The first 5 rows are patterns. Each new row is the sum of 2 different patterns, raised or lowered, with some noise. Before adding, each is slid sideways (what falls off one end comes back at the other) and multiplied by a number that may be negative. Names go in the order of the patterns.
Some rows, each with the names of its patterns after it:
[-1.72,+1.68,-1.23,-2.45,-1.21,-1.39,+0.57,-1.19,+1.74,-1.19,-1.95,-0.65,-2.42,-0.58,-0.75,-1.26,-1.67,-2.13,+0.94,+0.10,-0.48,+0.04,-0.93,+1.67,+0.38,-1.28,+0.69,-0.16,-0.62,+0.21,-1.43]
z425
[-0.48,-2.08,-1.20,-2.32,+1.96,+0.86,+1.75,+2.04,+0.03,-2.08,+1.46,-0.49,+0.98,-1.61,-0.19,-1.99,-0.59,-0.18,-1.81,-0.24,-1.64,-1.15,-1.60,+1.67,+0.06,+1.76,+1.83,-1.54,-1.73,-2.01,-2.31]
z914
[+0.79,-1.63,+0.47,+2.37,+2.43,+0.19,+2.04,-0.77,-0.30,+1.68,-0.30,-1.87,+0.32,-0.01,+0.65,-0.29,-0.18,-1.81,-0.07,+0.48,+1.41,-1.79,-0.28,-0.58,-1.46,+0.73,+0.92,+0.98,+0.19,+0.43,+0.02]
z281
[+1.96,-1.89,-2.13,-1.84,-1.16,-0.38,+1.66,-1.93,+0.73,-1.55,-2.23,-1.51,+2.39,+1.56,-1.99,+0.88,+1.83,+1.27,-0.35,-0.13,-2.05,+0.27,+1.10,+1.73,+2.37,-0.97,-1.53,+1.13,-0.21,-2.43,+2.34]
z671
[+0.49,-1.56,+1.04,+1.18,+1.45,-1.11,-2.43,+1.67,-0.68,-0.98,-0.44,+0.03,-0.76,+0.83,-0.94,+1.50,+2.15,-0.77,-2.06,+1.03,+2.11,-0.47,+1.60,-0.54,-0.79,-1.65,-1.10,-1.46,-0.61,-1.70,+2.24]
z837

New rows, each followed by the names of its patterns:
[-2.85,-3.41,-2.25,-4.86,-0.85,+0.77,-2.28,-6.21,-3.54,-2.13,-2.95,-3.54,-2.53,-1.63,-1.54,-0.58,-1.67,-5.06,-4.45,-3.47,-2.72,-2.25,-4.58,-1.59,+1.00,-5.66,-3.84,-0.38,-0.65,-1.01,-1.20]
z671 z837
[-2.04,-4.39,-5.99,+0.05,-0.05,-2.26,-2.16,-3.48,-1.86,-2.02,+0.16,-5.71,-3.02,-5.29,-5.98,-3.79,+0.47,-2.94,-3.69,-2.93,-0.31,-1.83,-1.33,-2.25,-3.97,-1.00,-1.84,-0.22,-0.27,-2.05,-5.23]
z914 z671
[+0.52,+2.82,+2.86,+4.31,-0.75,+1.01,+0.32,-0.58,+2.44,+3.81,+1.91,+2.13,+1.71,+2.75,+2.62,+1.43,+2.54,+3.91,+4.92,+2.04,+4.54,+1.63,+2.39,+2.36,+1.55,-0.83,+1.09,+2.60,+3.30,+2.64,+2.90]
z914 z281
[-1.23,-3.65,-1.19,-0.72,+0.10,-0.95,-2.29,+0.38,+1.58,+0.98,-0.11,-1.27,-0.81,-1.39,+2.29,+1.10,-1.30,-1.10,+3.16,-1.30,-0.82,+2.45,+0.67,+0.27,-0.23,-0.01,-1.43,+1.15,-1.14,+2.42,+1.00]
z281 z671
[+3.23,+2.70,+4.39,+1.22,+4.83,+4.73,+2.97,-1.80,+1.87,+2.14,-0.48,+3.16,+2.95,-0.36,+0.56,-0.28,+1.64,+1.18,+1.84,+4.28,+2.25,+1.70,+2.88,+4.14,+4.04,+1.94,-1.96,+3.19,-0.46,-0.70,+2.51]
z914 z837
[-0.99,+0.02,-1.29,-2.65,-3.57,-2.06,-4.52,-3.60,-4.63,-0.99,-1.66,-1.46,-2.04,-1.56,-3.73,-3.98,-1.66,-0.46,-2.75,-0.44,+0.17,-4.43,-4.63,+0.88,+0.04,+0.11,+0.12,-2.26,-3.97,-1.01,-2.67]
z281 z671
[+0.70,+1.28,+0.99,+0.99,-0.87,-1.49,-0.06,-1.41,+0.34,+1.46,-0.20,-1.34,-1.48,+1.13,-0.66,-0.58,-0.64,-0.13,+0.33,+0.79,+0.14,-0.55,-0.62,-1.89,+0.05,-0.28,-1.53,+0.24,+1.39,-0.75,-0.43]
z914 z671
[+1.22,-1.15,-1.53,-2.09,-0.04,+2.83,-1.25,+0.55,+1.10,+0.02,+1.02,+1.14,-1.25,+1.42,-1.19,-2.02,+0.99,+1.19,-1.57,-0.83,-0.11,-2.57,+0.09,+0.19,+1.99,+0.48,+2.36,+0.01,+0.54,-2.14,-1.54]
z425 z837
[+0.61,+5.87,+1.20,+1.55,+2.13,+1.53,+2.39,+3.43,+1.65,+2.24,+2.51,+3.07,+3.17,+2.01,+1.63,+1.41,+1.84,+4.69,+5.90,+3.69,-0.36,+2.03,+5.33,+1.66,+1.73,+4.01,+3.39,-0.90,-0.37,-0.60,+0.82]
z671 z837
[-1.32,-0.83,-2.48,-0.49,-1.30,-0.49,-2.21,-1.06,-0.82,-3.18,-1.40,-0.98,-1.27,-1.28,-2.56,-2.09,-0.66,-3.25,-1.51,-0.06,-0.64,-0.97,+0.28,-3.23,-1.36,+0.61,-1.29,-2.16,-2.02,-1.18,-2.49]
z425 z281
[-0.84,-1.20,-0.67,-1.03,-1.77,-0.52,+0.46,+0.29,-1.37,+1.31,-0.84,-0.78,+0.67,-1.15,-0.59,+0.01,-0.99,+0.43,-0.58,-0.83,-1.40,-1.13,-0.99,+1.38,-2.04,-1.81,-1.39,-1.89,+0.40,-0.32,+1.12]
z425 z281
[-2.88,-2.31,-2.21,-1.09,+0.69,-3.37,-0.20,-1.46,-2.49,-1.92,+0.27,+0.30,-3.57,-0.06,+0.89,-0.10,-0.52,-1.10,-2.68,-0.45,+0.22,+0.86,+0.15,-2.03,-2.29,-0.45,-1.05,-3.89,+0.45,+0.77,-2.96]
z425 z671
[+1.17,+0.22,+1.30,-0.92,+1.94,+1.03,+1.45,-0.70,-0.18,+0.41,-0.39,+1.27,+1.15,+1.03,+1.73,+1.61,+0.88,+1.78,-0.64,+2.29,+3.36,+2.70,+1.83,+2.90,+0.24,+1.01,+1.88,+0.20,+0.40,+0.96,+0.09]
z425 z281
[+1.04,+1.59,+0.36,-2.23,-1.78,-3.75,+0.49,+1.34,-2.38,-0.09,+1.10,-3.23,-3.20,+2.85,+2.05,+2.95,+2.40,-0.82,-2.88,+0.44,-2.31,+1.21,+0.63,+0.60,-4.00,-0.32,+2.44,+0.23,-0.50,-1.27,-1.11]
z914 z671
[-2.47,-2.68,-0.95,+1.07,-1.70,+0.53,-3.37,-2.59,-4.41,-4.05,-2.37,-1.49,-2.29,+1.49,-1.21,-2.00,-0.23,+0.58,-1.85,-3.52,-5.34,-1.71,-2.49,-1.51,-3.24,-1.64,-3.27,-0.17,-2.59,+0.68,+0.50]
z914 z837
[-1.92,-2.12,-0.27,-0.11,-0.47,-0.30,-1.14,-2.15,+0.04,-2.49,-1.35,-2.46,-1.85,-2.45,-2.94,-1.94,-2.23,-2.28,-2.66,-2.03,-2.77,-0.20,-0.87,-1.43,-0.15,-1.55,-2.17,-2.17,-3.28,-1.44,-3.64]
z425 z914
[+0.49,-1.09,-1.40,-0.60,-0.93,-1.59,-0.33,+1.01,+0.81,-0.28,+0.49,-0.59,-1.95,-0.06,-0.40,-2.30,-1.15,-1.50,-0.06,-0.22,-1.68,-1.56,-0.47,-0.41,-0.01,-1.57,-1.23,-0.82,-2.31,-1.14,+0.00]
z281 z837
[+1.92,+1.37,+0.77,+2.26,+2.52,+1.84,+2.80,+0.95,+3.56,+2.94,+3.79,+3.80,+2.77,+1.06,+4.56,+2.18,+2.11,+0.41,+2.49,+0.49,+2.86,+2.89,+0.87,+2.84,+2.71,+1.88,+1.75,+3.53,+3.02,+4.10,+5.04]
z914 z281
[-1.48,-4.02,+1.03,+0.03,+0.32,+0.10,-2.03,-0.83,+1.25,-0.83,+0.77,-2.27,+1.33,-1.31,-1.70,+0.59,-1.63,-0.79,-1.06,-2.22,-2.90,+2.77,-1.09,-0.79,+0.55,-2.57,-0.88,-2.73,-0.18,-1.51,-3.52]
z425 z914
[+2.82,+5.12,+2.11,+2.13,+4.53,+4.92,+4.20,+4.39,+3.00,+1.49,+4.81,+3.56,+3.96,+4.01,+4.55,+1.16,+2.36,+4.88,+3.30,+2.43,+2.95,+3.72,+4.08,+3.80,+2.99,+3.14,+1.70,+1.21,+3.49,+4.76,+3.42]
z671 z837
[-0.41,-1.73,-0.68,+0.45,-1.83,-0.66,-0.32,+1.20,+1.41,-0.57,-1.59,-0.39,+1.50,-1.05,+1.05,+0.01,-0.40,-2.49,-1.78,-0.65,-1.07,-2.22,+0.35,+0.11,-1.37,+0.91,+0.15,-0.14,-1.83,-2.87,+0.87]
z671 z837
[-1.98,-0.51,-1.99,-2.37,-1.61,-1.71,-0.77,-5.05,-2.95,-1.10,-1.51,-2.12,-3.20,-3.90,-2.20,-2.45,-3.12,-3.84,-3.13,-1.92,-1.13,-4.73,-2.21,-2.12,-2.20,-1.64,-2.78,-3.25,-4.92,-2.45,-2.41]
z425 z281
[-3.71,-1.04,-0.59,-0.30,+0.78,-1.05,-2.15,-1.46,-1.08,-0.82,-2.59,-2.69,-0.95,-3.04,-3.75,-2.68,-2.56,-3.18,-1.34,-0.49,-3.06,-0.41,+0.40,-1.76,-0.61,-2.10,-0.52,-0.94,+0.81,-2.33,-1.97]
z914 z281
[+0.90,+1.42,+0.42,-0.99,+0.17,-0.28,-0.22,-0.30,+0.33,+1.28,-0.15,+0.33,+0.41,+0.47,-0.05,+1.19,+0.54,+2.05,+1.48,+1.85,+0.42,-0.35,+1.61,-0.87,-0.26,+1.27,+0.34,+1.68,+0.13,+0.27,-0.19]
z425 z281
[-0.42,+0.96,+0.87,-0.94,+0.91,+2.80,+2.64,-2.26,+0.87,-0.04,-0.43,+1.35,+1.68,+0.75,+2.58,+1.36,+3.19,+2.99,+1.68,-2.28,+0.28,-1.35,-2.88,+1.73,+3.45,-2.16,-0.60,-1.65,+0.93,+0.27,+3.03]
z914 z671
[-1.96,+1.34,-3.57,-2.89,-2.49,+0.33,+1.35,-1.66,+0.89,+1.17,+0.84,-0.83,-0.12,-3.89,-0.08,+2.27,+3.01,+1.59,+0.15,-2.61,+0.18,+0.42,-3.04,-0.12,+1.39,-2.28,-1.91,-2.44,-1.77,-2.49,+0.86]
z281 z671
[-0.63,+2.39,-1.08,-0.19,+1.66,+3.16,-2.42,-1.84,-1.28,-3.14,+1.86,+2.28,+3.33,+3.02,+1.70,+2.60,+2.54,+0.32,-2.36,+0.57,-2.55,-2.95,-1.26,+2.87,+0.53,-0.96,-0.37,+2.30,+0.49,+1.89,+1.02]
z914 z837
[-3.58,-3.01,-3.73,-4.74,-1.27,-2.77,-5.70,-6.11,-2.97,-5.60,-2.12,-2.53,-3.82,-2.36,-0.67,-3.14,-2.40,-4.72,-3.04,-2.16,-1.76,-3.52,-4.08,-3.87,-0.50,-3.45,-2.07,-1.35,-3.55,-4.01,-3.54]
z281 z837
[-0.75,-4.21,-2.75,-3.94,-3.95,-2.67,-0.89,-3.16,-1.76,-2.24,-4.29,-3.98,+0.02,-1.66,-3.80,-1.49,-0.89,-1.57,-3.02,-1.47,-3.47,-1.63,-0.88,-0.73,+1.03,-2.41,-3.81,-0.40,-2.10,-4.17,+0.46]
z425 z671
[-1.54,-2.79,-0.48,-2.70,-2.26,-1.67,-2.05,-1.20,-1.29,-1.91,-2.59,-0.90,-2.11,+0.41,+0.57,-2.64,-2.12,-1.29,-3.66,-2.23,-1.68,-0.99,-1.80,+0.57,-0.45,-0.70,+0.95,-1.42,-1.63,+0.72,-0.73]
z914 z671
[-2.90,-4.35,-2.82,-2.83,-3.13,-3.55,-3.67,-4.30,-4.12,-2.71,-2.55,-3.52,-3.12,-3.49,-3.14,-3.13,-3.68,-4.81,-3.70,-4.59,-4.47,-3.57,-3.18,-3.79,-3.15,-4.85,-2.91,-3.06,-2.87,-3.08,-4.07]
z425 z914
[-1.73,+1.54,+0.91,-0.31,+1.58,-0.96,-0.67,-1.09,+1.90,+0.51,+2.10,+1.64,+0.73,-0.91,-2.34,-2.58,+0.31,-2.08,+0.30,-0.87,+1.31,+1.68,+3.38,+2.09,+0.76,-1.32,+2.04,+0.62,+2.64,-0.52,+0.34]
z914 z281
[-4.83,-2.53,-1.78,-3.89,-5.40,-2.54,-1.60,-2.94,-2.38,-3.12,-5.26,-2.33,-4.83,-1.11,-1.13,-2.15,-5.03,-4.93,-0.51,-3.65,-5.29,-3.77,-2.85,-3.27,-1.25,-4.04,-4.95,-3.50,-5.69,-3.64,-2.45]
z425 z671
[-0.52,-2.18,+1.59,+2.28,-2.58,-2.62,-2.06,-1.11,-0.12,-0.31,-2.96,-0.26,-2.68,-2.68,-3.62,+0.83,+1.21,-3.46,-0.13,+0.93,-0.08,-0.57,-0.10,-4.16,-0.15,+1.55,+1.22,+2.00,-2.44,-1.93,-1.26]
z425 z671
[+1.82,+2.25,-0.70,-0.43,-0.44,+0.45,+0.30,+0.20,-1.95,-0.69,-1.35,-0.68,-1.33,-0.93,-2.52,+0.77,+0.19,-0.30,-1.08,+0.02,-0.09,-1.97,-1.32,+1.07,-0.26,-0.78,-0.44,-0.38,-0.38,-1.06,-0.60]
z281 z837
[-1.23,+2.19,+0.34,+0.21,-0.19,-0.26,+0.05,-2.11,-0.20,-1.80,-0.88,-1.97,+3.74,+1.11,+1.43,+3.13,-0.05,-0.18,-1.86,-3.02,+1.26,-1.88,-1.16,-1.80,+2.64,+0.98,+2.98,+1.95,+1.63,-0.06,+1.58]
z914 z837
[+3.38,+1.22,-0.99,+3.25,+2.86,+0.59,+2.82,+1.21,+1.52,-1.96,-0.69,-0.45,-0.16,-0.34,+1.09,+0.55,+0.08,+0.83,+1.68,+2.15,-0.70,-0.79,+3.24,-1.60,+0.46,+2.04,+1.53,+0.77,+0.76,+0.52,+0.49]
z425 z837
[+2.91,+1.58,+0.57,-0.07,-1.77,-0.54,+2.44,-0.85,+0.31,-1.10,+3.55,+2.45,+4.48,+3.40,+1.02,-1.69,+4.23,+1.03,+2.70,+1.02,+0.53,-1.28,+0.17,+1.15,-0.78,+1.24,-0.74,+1.76,-0.56,+0.88,-0.58]
z914 z281
